The first 11 rows are patterns. Each new row is the sum of 3 different patterns, raised or lowered, with some noise. Before adding, each is slid sideways (what falls off one end comes back at the other) and multiplied by a number that may be negative. Names go in the order of the patterns.
(in the rows, 128 means zero)
Known rows, each followed by the names of its patterns:
125 148 118 112 110 150 130 119 110 119 131 131 139 113 133 116 117 112 144 132 139 109 139 128 126 142 144 134 122 136 145 121 134 137 143 136 140 127 131 131 128 138 116 138 132 => Suta
122 140 119 135 113 133 134 123 137 135 112 127 154 132 126 111 118 120 133 127 120 127 124 149 106 140 127 142 115 132 114 113 141 113 123 117 118 128 126 124 140 119 128 120 135 => Fufe
117 106 119 117 138 127 105 123 120 142 129 148 163 133 131 133 116 142 130 143 110 136 129 109 113 124 124 138 113 127 144 126 142 133 118 119 148 108 145 136 97 124 117 136 125 => kot
151 130 126 135 128 113 125 126 133 126 125 122 131 148 140 155 160 137 130 119 139 104 124 120 125 143 118 134 127 133 121 113 110 100 130 140 140 129 131 115 131 166 150 100 151 => Rog
153 128 121 126 113 142 118 116 145 121 139 103 134 141 135 101 134 137 128 123 116 136 145 137 131 131 139 130 122 122 119 127 141 150 133 131 132 132 148 134 143 134 111 136 132 => Pez
111 122 141 139 128 132 128 155 120 135 104 130 118 133 141 106 117 140 122 134 137 132 136 143 118 146 104 149 135 126 137 123 141 122 131 120 120 111 142 108 116 125 119 152 131 => mami
124 127 121 111 142 147 119 142 126 127 153 102 128 141 144 125 122 101 124 121 121 139 141 156 131 123 144 151 136 139 130 130 135 125 137 121 139 127 101 128 157 127 135 132 140 => fazum
99 114 129 121 134 137 136 142 142 139 123 122 128 110 136 138 129 111 115 133 109 119 117 125 124 133 132 114 125 112 103 131 123 130 114 158 123 134 144 133 117 133 131 115 143 => mip
125 136 124 123 142 132 114 127 116 133 122 147 128 128 115 140 121 145 128 128 141 118 128 129 135 102 130 144 126 130 137 116 131 144 130 147 125 125 135 105 109 106 121 128 124 => Datul
127 125 135 120 136 137 130 125 157 124 117 109 133 150 110 117 119 143 132 158 119 131 133 114 121 146 136 143 109 107 125 139 115 120 139 107 137 136 152 139 125 129 130 139 125 => kuro
140 109 112 133 126 119 115 124 128 118 119 118 115 120 129 112 135 121 111 137 114 125 114 160 127 126 120 150 110 124 138 124 145 118 119 142 121 142 139 118 130 143 133 129 119 => Bimi

New rows. What belongs after each?
139 139 149 146 116 126 162 132 138 127 133 140 145 131 130 125 149 133 120 135 140 120 155 137 91 133 160 155 128 104 139 145 132 138 118 123 124 126 109 160 135 139 107 126 150 => Suta Fufe kuro
137 136 172 166 152 144 117 145 155 170 158 158 170 157 158 168 183 160 136 172 148 169 132 150 153 129 154 110 144 186 158 157 128 163 147 148 125 143 175 148 122 144 160 153 167 => Pez fazum kuro
141 116 150 113 143 144 159 127 154 121 158 122 123 141 133 139 119 124 93 161 112 113 175 136 122 111 119 146 165 142 134 138 134 156 146 131 122 98 120 127 147 110 121 154 141 => Suta kot kuro
120 162 101 126 135 118 119 103 137 138 113 132 106 107 129 125 98 141 135 115 120 103 154 142 132 127 119 148 139 154 100 115 120 146 152 127 125 114 145 135 143 144 150 98 123 => Suta Pez kuro
157 119 132 132 144 136 128 148 132 175 141 144 155 187 125 133 116 156 151 119 134 113 145 135 146 123 148 144 126 126 150 135 140 114 105 142 159 112 149 136 115 163 110 161 167 => Suta fazum kuro
119 107 105 133 116 137 122 112 117 115 145 81 126 96 126 106 123 125 94 138 96 120 117 126 117 91 105 133 106 97 106 120 121 93 137 135 119 114 128 115 117 99 122 131 128 => Pez kuro Bimi
155 132 160 143 122 126 130 166 97 156 160 128 143 157 138 156 148 153 160 153 144 164 115 141 105 146 160 126 155 157 135 109 173 149 135 110 138 143 132 163 122 147 135 157 126 => Fufe Datul Bimi
139 138 153 143 155 136 125 153 120 172 131 138 149 132 148 128 146 149 154 123 149 139 156 143 129 155 139 142 147 144 139 140 136 134 138 120 161 150 160 145 142 148 156 168 149 => Suta Pez mami
165 123 167 124 152 135 137 142 188 126 131 154 143 157 156 124 127 150 133 123 145 148 133 165 143 122 121 128 140 138 133 155 139 158 154 172 138 130 131 158 162 122 150 127 159 => Pez Datul kuro
121 122 130 116 138 122 130 137 153 116 124 118 127 118 111 117 101 112 114 135 119 100 120 113 139 123 106 125 137 134 123 127 113 142 121 126 123 127 123 138 140 107 97 138 126 => Suta mami mip
103 128 128 124 123 100 123 124 115 133 128 90 104 128 112 127 116 102 95 101 114 124 98 99 103 104 115 100 103 105 109 118 128 126 120 123 110 111 116 114 111 130 102 110 116 => Suta kot Datul
120 124 130 147 124 123 135 115 141 132 136 150 118 135 125 126 98 133 128 104 126 131 100 110 134 111 134 130 119 133 115 117 101 111 112 117 122 124 117 133 129 100 115 127 159 => mami mip Bimi
155 165 124 165 140 139 123 113 141 144 136 124 138 131 149 123 96 151 121 160 139 172 139 117 159 150 126 141 132 128 132 119 120 163 123 165 123 138 155 137 149 122 144 132 140 => mami mip kuro
128 100 118 112 127 129 123 111 130 129 123 135 143 109 129 118 114 116 133 102 88 115 137 131 144 122 101 113 137 135 117 108 151 114 119 104 126 109 144 135 120 155 118 141 123 => Suta Fufe mip
139 131 142 136 133 141 138 145 145 151 120 128 136 145 134 136 133 99 113 112 138 111 128 141 114 126 104 139 124 119 141 126 124 132 131 119 124 124 124 121 148 155 119 120 149 => Suta kot Bimi
131 149 147 119 143 130 152 149 148 134 130 110 138 126 109 131 123 138 133 155 145 111 139 156 127 134 148 155 149 124 122 166 121 141 129 185 170 128 122 147 134 108 144 129 144 => Pez mip Bimi
130 134 146 115 111 136 141 101 118 139 125 110 141 131 103 120 106 134 131 125 142 131 132 106 106 134 134 116 138 157 116 132 144 138 129 129 134 107 146 120 148 119 125 110 135 => Rog mip Datul
123 118 146 113 133 119 142 104 151 98 139 123 128 131 119 125 137 135 124 130 122 115 102 136 114 104 129 99 125 118 128 125 155 144 142 117 127 127 99 137 124 97 120 145 139 => Suta Fufe Datul
97 108 127 97 100 115 119 119 123 123 136 140 116 128 76 136 91 111 117 100 147 114 131 108 107 97 115 79 87 114 103 138 124 100 107 122 149 115 98 126 158 99 119 87 114 => Rog mami Datul
142 126 108 147 130 126 126 133 140 137 135 132 109 142 132 150 135 137 138 144 138 144 132 147 168 148 128 144 154 129 122 124 135 123 131 131 128 145 140 162 136 148 141 141 134 => Fufe Rog fazum
119 102 114 113 126 108 147 118 118 129 93 95 71 99 104 126 108 103 84 131 106 87 95 121 97 123 108 118 110 111 93 118 117 112 98 105 112 82 100 109 126 86 130 127 115 => Rog Datul kuro
116 120 137 107 121 102 84 128 99 108 104 111 121 119 116 146 89 102 90 130 117 98 80 113 99 125 134 99 134 116 96 95 147 120 110 85 120 106 105 118 122 106 97 132 109 => Suta Fufe mip
143 131 64 114 107 132 109 120 117 121 130 112 119 133 123 79 107 98 155 91 93 102 99 101 103 128 105 120 108 106 77 86 126 98 86 108 97 104 98 111 92 110 105 104 106 => Suta mami fazum
154 129 131 136 113 158 142 123 145 118 124 128 134 112 144 124 136 139 148 139 122 139 152 142 136 165 137 139 135 131 128 126 140 120 125 144 142 120 144 134 124 122 141 113 121 => Fufe kot mip
129 150 119 106 112 101 141 111 100 122 120 130 98 129 156 125 105 134 115 137 118 121 122 139 129 114 109 132 120 124 102 114 123 135 143 133 115 115 135 122 128 145 110 89 118 => Fufe kot Pez
116 114 133 108 113 72 106 144 99 110 129 107 112 149 133 112 108 102 119 122 134 113 107 102 125 81 134 118 137 111 132 112 112 136 84 124 118 111 119 128 118 142 140 121 117 => Fufe Rog Datul
120 116 110 124 98 96 131 114 103 112 136 110 106 102 100 118 106 114 94 143 110 105 135 117 115 119 150 105 116 92 127 105 112 122 121 131 121 132 136 110 115 130 105 131 148 => Pez mip Bimi
121 139 118 151 109 120 140 121 116 115 114 133 110 157 137 123 125 139 130 143 134 130 155 120 142 126 139 116 124 153 141 116 144 135 141 127 120 143 126 117 146 103 103 108 127 => Fufe Datul Bimi
130 138 129 144 119 111 106 132 131 125 125 98 135 113 166 99 123 118 92 90 140 117 119 89 100 129 124 87 102 130 109 126 126 140 141 119 116 104 133 97 128 139 125 90 133 => Suta mami kuro
110 125 163 172 144 152 136 151 168 144 163 132 128 160 119 154 120 125 150 108 150 141 133 148 141 139 102 141 137 155 116 173 149 136 132 148 145 173 147 143 154 140 145 130 143 => Pez fazum Datul
156 120 144 136 122 134 133 141 140 150 128 146 159 158 114 141 114 142 154 124 144 165 151 132 158 165 125 163 139 150 132 172 135 143 130 133 163 134 127 156 135 150 149 164 151 => Rog mami fazum
160 119 134 166 134 132 141 132 114 138 136 132 133 106 173 118 142 126 153 140 160 148 130 155 127 110 119 150 165 108 119 151 144 150 133 138 130 157 139 148 143 184 133 111 140 => Suta Fufe fazum
125 131 150 130 127 117 139 129 167 132 127 109 119 116 88 124 149 102 131 92 131 143 109 88 125 135 122 101 104 123 121 137 120 131 140 159 116 126 120 150 125 144 139 127 143 => Pez fazum Bimi
126 85 79 95 81 70 105 115 111 93 129 98 120 112 105 114 136 107 117 138 134 126 148 114 96 112 88 103 122 108 82 106 133 105 104 124 100 108 114 105 125 116 113 103 98 => Rog mip Bimi
124 99 116 146 127 116 150 127 122 110 152 109 151 137 137 136 116 135 144 124 102 133 159 118 134 122 111 127 143 140 151 139 134 115 111 135 115 125 122 125 131 125 125 112 137 => fazum Datul Bimi
144 135 140 120 138 144 157 140 136 113 130 144 131 138 105 131 113 104 147 118 116 114 134 133 116 141 113 138 149 136 128 129 131 131 114 124 149 123 112 142 138 123 145 120 124 => Suta kot Pez
150 132 140 146 117 160 122 119 159 109 158 142 164 143 165 147 130 148 142 141 161 138 137 118 128 166 124 131 131 147 118 167 132 134 117 111 123 135 129 150 129 146 133 144 176 => Fufe mip kuro
133 158 130 136 162 167 158 133 155 140 152 114 156 125 143 131 131 175 145 139 160 134 167 174 144 140 160 157 111 176 137 130 105 152 145 157 145 141 154 151 162 138 158 116 146 => kot mip kuro
103 114 90 126 86 110 109 96 95 98 86 126 121 110 121 121 111 107 128 116 125 90 119 108 114 128 116 143 122 102 110 147 125 109 114 97 120 123 111 121 101 102 118 119 137 => Suta Fufe mip
104 127 105 109 108 102 100 120 125 72 118 101 112 101 137 141 113 123 100 120 130 113 140 90 114 99 84 91 102 120 121 104 131 115 109 122 142 112 96 143 113 136 119 86 109 => kot Pez mip
149 141 135 139 146 115 126 107 126 127 138 147 147 138 129 119 151 157 156 125 162 140 145 154 136 136 129 134 142 168 161 131 133 130 146 115 146 125 122 130 161 108 145 154 144 => Fufe mip kuro
128 119 144 121 147 136 115 119 95 118 140 119 116 87 117 150 116 144 128 127 131 158 118 107 124 129 123 119 141 102 145 118 117 134 115 139 159 125 120 124 108 153 119 119 117 => Fufe mami Datul
126 110 102 111 121 117 108 106 110 136 103 90 102 91 81 103 125 99 110 118 104 110 60 98 106 118 101 86 84 87 109 108 108 118 95 118 123 138 119 100 132 135 105 116 95 => Suta Pez fazum
133 119 124 131 165 151 111 119 123 126 138 136 109 103 99 142 119 103 151 143 129 132 146 130 131 117 136 127 114 116 120 127 131 97 133 103 128 132 137 115 142 117 115 126 97 => Rog fazum Datul
152 152 141 172 167 123 143 151 159 122 152 165 174 161 135 159 159 162 130 153 128 156 159 137 163 122 138 156 146 143 183 147 122 146 136 150 165 116 144 110 128 158 139 132 129 => fazum kuro Bimi
143 121 98 104 128 116 112 123 131 137 111 126 94 125 123 124 122 67 110 139 111 111 113 124 114 152 91 123 102 119 121 105 129 124 117 76 115 115 97 88 124 85 115 120 120 => Pez mami kuro
129 119 118 128 130 136 140 119 128 132 144 119 139 153 129 135 142 135 146 125 135 143 127 130 138 127 126 141 126 146 173 123 141 126 156 159 154 135 147 140 129 171 140 146 107 => Suta kot kuro
121 126 114 137 126 111 109 149 132 134 105 134 120 134 132 139 117 128 124 127 115 145 135 133 131 141 120 110 119 118 137 124 128 129 118 146 130 100 103 147 136 101 91 85 118 => Suta fazum Datul
116 103 92 102 86 116 96 101 129 101 130 93 111 141 124 107 108 121 122 106 122 113 129 127 92 99 148 90 107 124 97 148 114 97 102 126 115 141 107 136 131 112 111 82 106 => Pez mami fazum
165 145 154 165 132 156 137 134 169 119 134 133 166 141 177 120 170 133 140 140 157 162 147 133 126 151 143 145 140 166 135 162 149 156 164 154 163 138 147 149 130 131 123 140 150 => mami Datul kuro
105 152 119 118 125 146 138 140 161 136 134 118 135 152 153 146 109 126 106 106 144 135 150 102 163 157 152 164 112 162 136 127 142 145 170 156 148 135 154 119 137 139 157 144 111 => Rog Pez Datul
131 119 137 112 134 120 137 119 103 171 124 134 114 113 134 137 139 108 119 119 129 145 96 129 121 96 163 105 141 114 132 97 151 127 145 103 107 152 127 124 125 122 86 87 112 => Fufe kot Pez
128 123 115 87 128 114 99 108 128 117 118 122 111 138 131 122 140 109 121 120 116 110 85 132 124 123 129 106 95 124 134 122 118 128 101 123 117 140 129 118 117 132 155 143 117 => Rog mip kuro
130 114 122 181 125 128 140 146 162 129 116 145 129 141 134 133 131 158 158 154 120 115 136 135 146 128 115 111 130 135 149 138 136 101 130 139 144 170 126 133 165 123 140 136 178 => Pez kuro Bimi
118 124 110 109 83 101 116 133 137 101 133 128 107 118 135 101 111 124 113 136 89 137 127 118 120 96 110 89 114 117 106 105 127 86 115 130 111 101 143 114 103 113 122 114 107 => Suta Rog mami
143 101 131 109 123 128 111 133 109 126 133 154 148 125 116 145 150 134 131 107 121 144 132 131 128 134 129 121 96 134 120 156 118 121 110 122 148 146 103 136 122 107 114 126 114 => Suta mami kuro
82 118 121 119 123 103 129 117 110 127 105 119 104 103 113 133 122 97 137 129 132 132 108 104 123 103 92 112 99 113 122 113 119 106 119 134 127 114 101 105 112 99 146 118 117 => Pez mip Datul
126 110 136 120 111 122 111 149 106 118 115 146 110 107 104 110 127 128 115 114 124 107 110 150 137 96 140 137 120 109 125 116 110 120 105 121 100 123 123 117 124 117 136 150 135 => Fufe Rog Pez
98 121 79 95 100 113 107 119 127 110 138 114 110 87 98 100 133 118 107 94 98 130 87 105 102 90 120 102 114 110 114 74 80 105 122 98 108 148 92 104 125 123 96 102 121 => Suta mip Bimi
94 119 113 150 118 132 130 129 116 107 135 121 110 128 109 112 146 118 97 122 132 129 134 155 129 117 107 138 123 119 134 141 153 130 135 131 126 126 111 121 112 112 150 132 143 => Rog Datul Bimi
128 91 105 103 138 107 104 124 118 160 133 118 135 139 127 131 127 133 143 118 123 97 121 99 119 132 105 120 121 116 129 119 136 130 134 102 167 87 157 142 108 126 117 143 111 => kot mami mip
132 127 153 119 137 138 130 126 128 142 129 100 146 135 126 133 110 123 137 145 123 128 137 148 129 119 135 127 154 137 151 111 123 155 156 123 144 121 121 158 129 139 143 135 141 => Suta kot mami
120 133 145 123 128 147 139 170 132 150 131 153 158 148 125 160 123 137 148 136 136 157 120 163 113 145 160 120 140 135 156 142 158 149 148 123 152 146 149 147 126 129 140 140 132 => mami kuro Bimi
142 142 118 135 114 141 116 129 115 135 118 129 144 119 149 148 150 150 116 109 120 111 128 113 114 123 123 117 138 111 134 101 98 100 127 126 148 112 111 111 124 170 155 113 129 => Suta Fufe Rog
146 152 124 142 126 135 161 126 134 145 142 134 144 129 138 150 140 145 152 124 132 154 148 129 138 108 118 118 138 132 125 127 148 137 136 163 163 138 136 141 132 150 154 156 119 => kot mami Datul
127 119 132 105 108 125 117 109 129 128 108 123 112 122 84 115 112 124 111 129 104 124 118 108 143 111 127 112 130 114 102 99 126 96 146 95 102 106 101 116 120 110 128 140 133 => Fufe mami Datul
128 134 92 112 96 122 117 149 146 95 99 134 90 108 113 122 93 119 107 93 109 103 110 124 104 104 112 97 98 101 104 95 142 83 142 134 71 109 95 132 103 98 72 102 105 => kot Rog fazum
124 123 111 130 135 151 124 108 142 153 143 126 138 116 148 123 137 147 145 118 129 139 173 149 136 122 144 124 126 149 122 132 114 119 126 152 115 144 145 124 131 120 135 118 106 => Suta mip kuro
123 158 140 156 144 162 143 135 133 159 142 144 138 141 131 150 125 152 140 139 154 117 139 164 145 110 135 150 146 139 143 139 145 145 141 144 124 152 126 132 122 149 136 165 150 => Fufe Pez Bimi
110 145 140 116 142 132 114 132 109 139 132 129 149 154 144 149 119 131 142 110 136 142 122 93 137 128 152 117 147 110 123 134 131 124 128 116 128 121 101 149 125 126 127 144 138 => Fufe Datul Bimi
162 141 152 175 135 144 154 150 164 110 125 127 153 149 156 158 138 132 136 187 152 157 137 121 146 175 132 133 140 136 162 156 161 130 170 121 109 125 150 158 122 115 116 124 154 => kot Rog kuro
121 130 139 118 125 131 102 128 149 145 126 141 132 106 116 135 148 108 93 120 138 140 139 106 116 109 125 102 131 138 118 125 80 124 133 141 95 136 109 144 113 128 144 132 143 => Pez kuro Bimi
113 132 102 97 101 97 110 105 116 138 149 124 98 115 109 96 108 115 121 100 124 129 114 131 94 105 96 134 107 130 118 137 118 109 98 81 129 122 116 116 98 92 142 77 93 => Rog fazum Datul
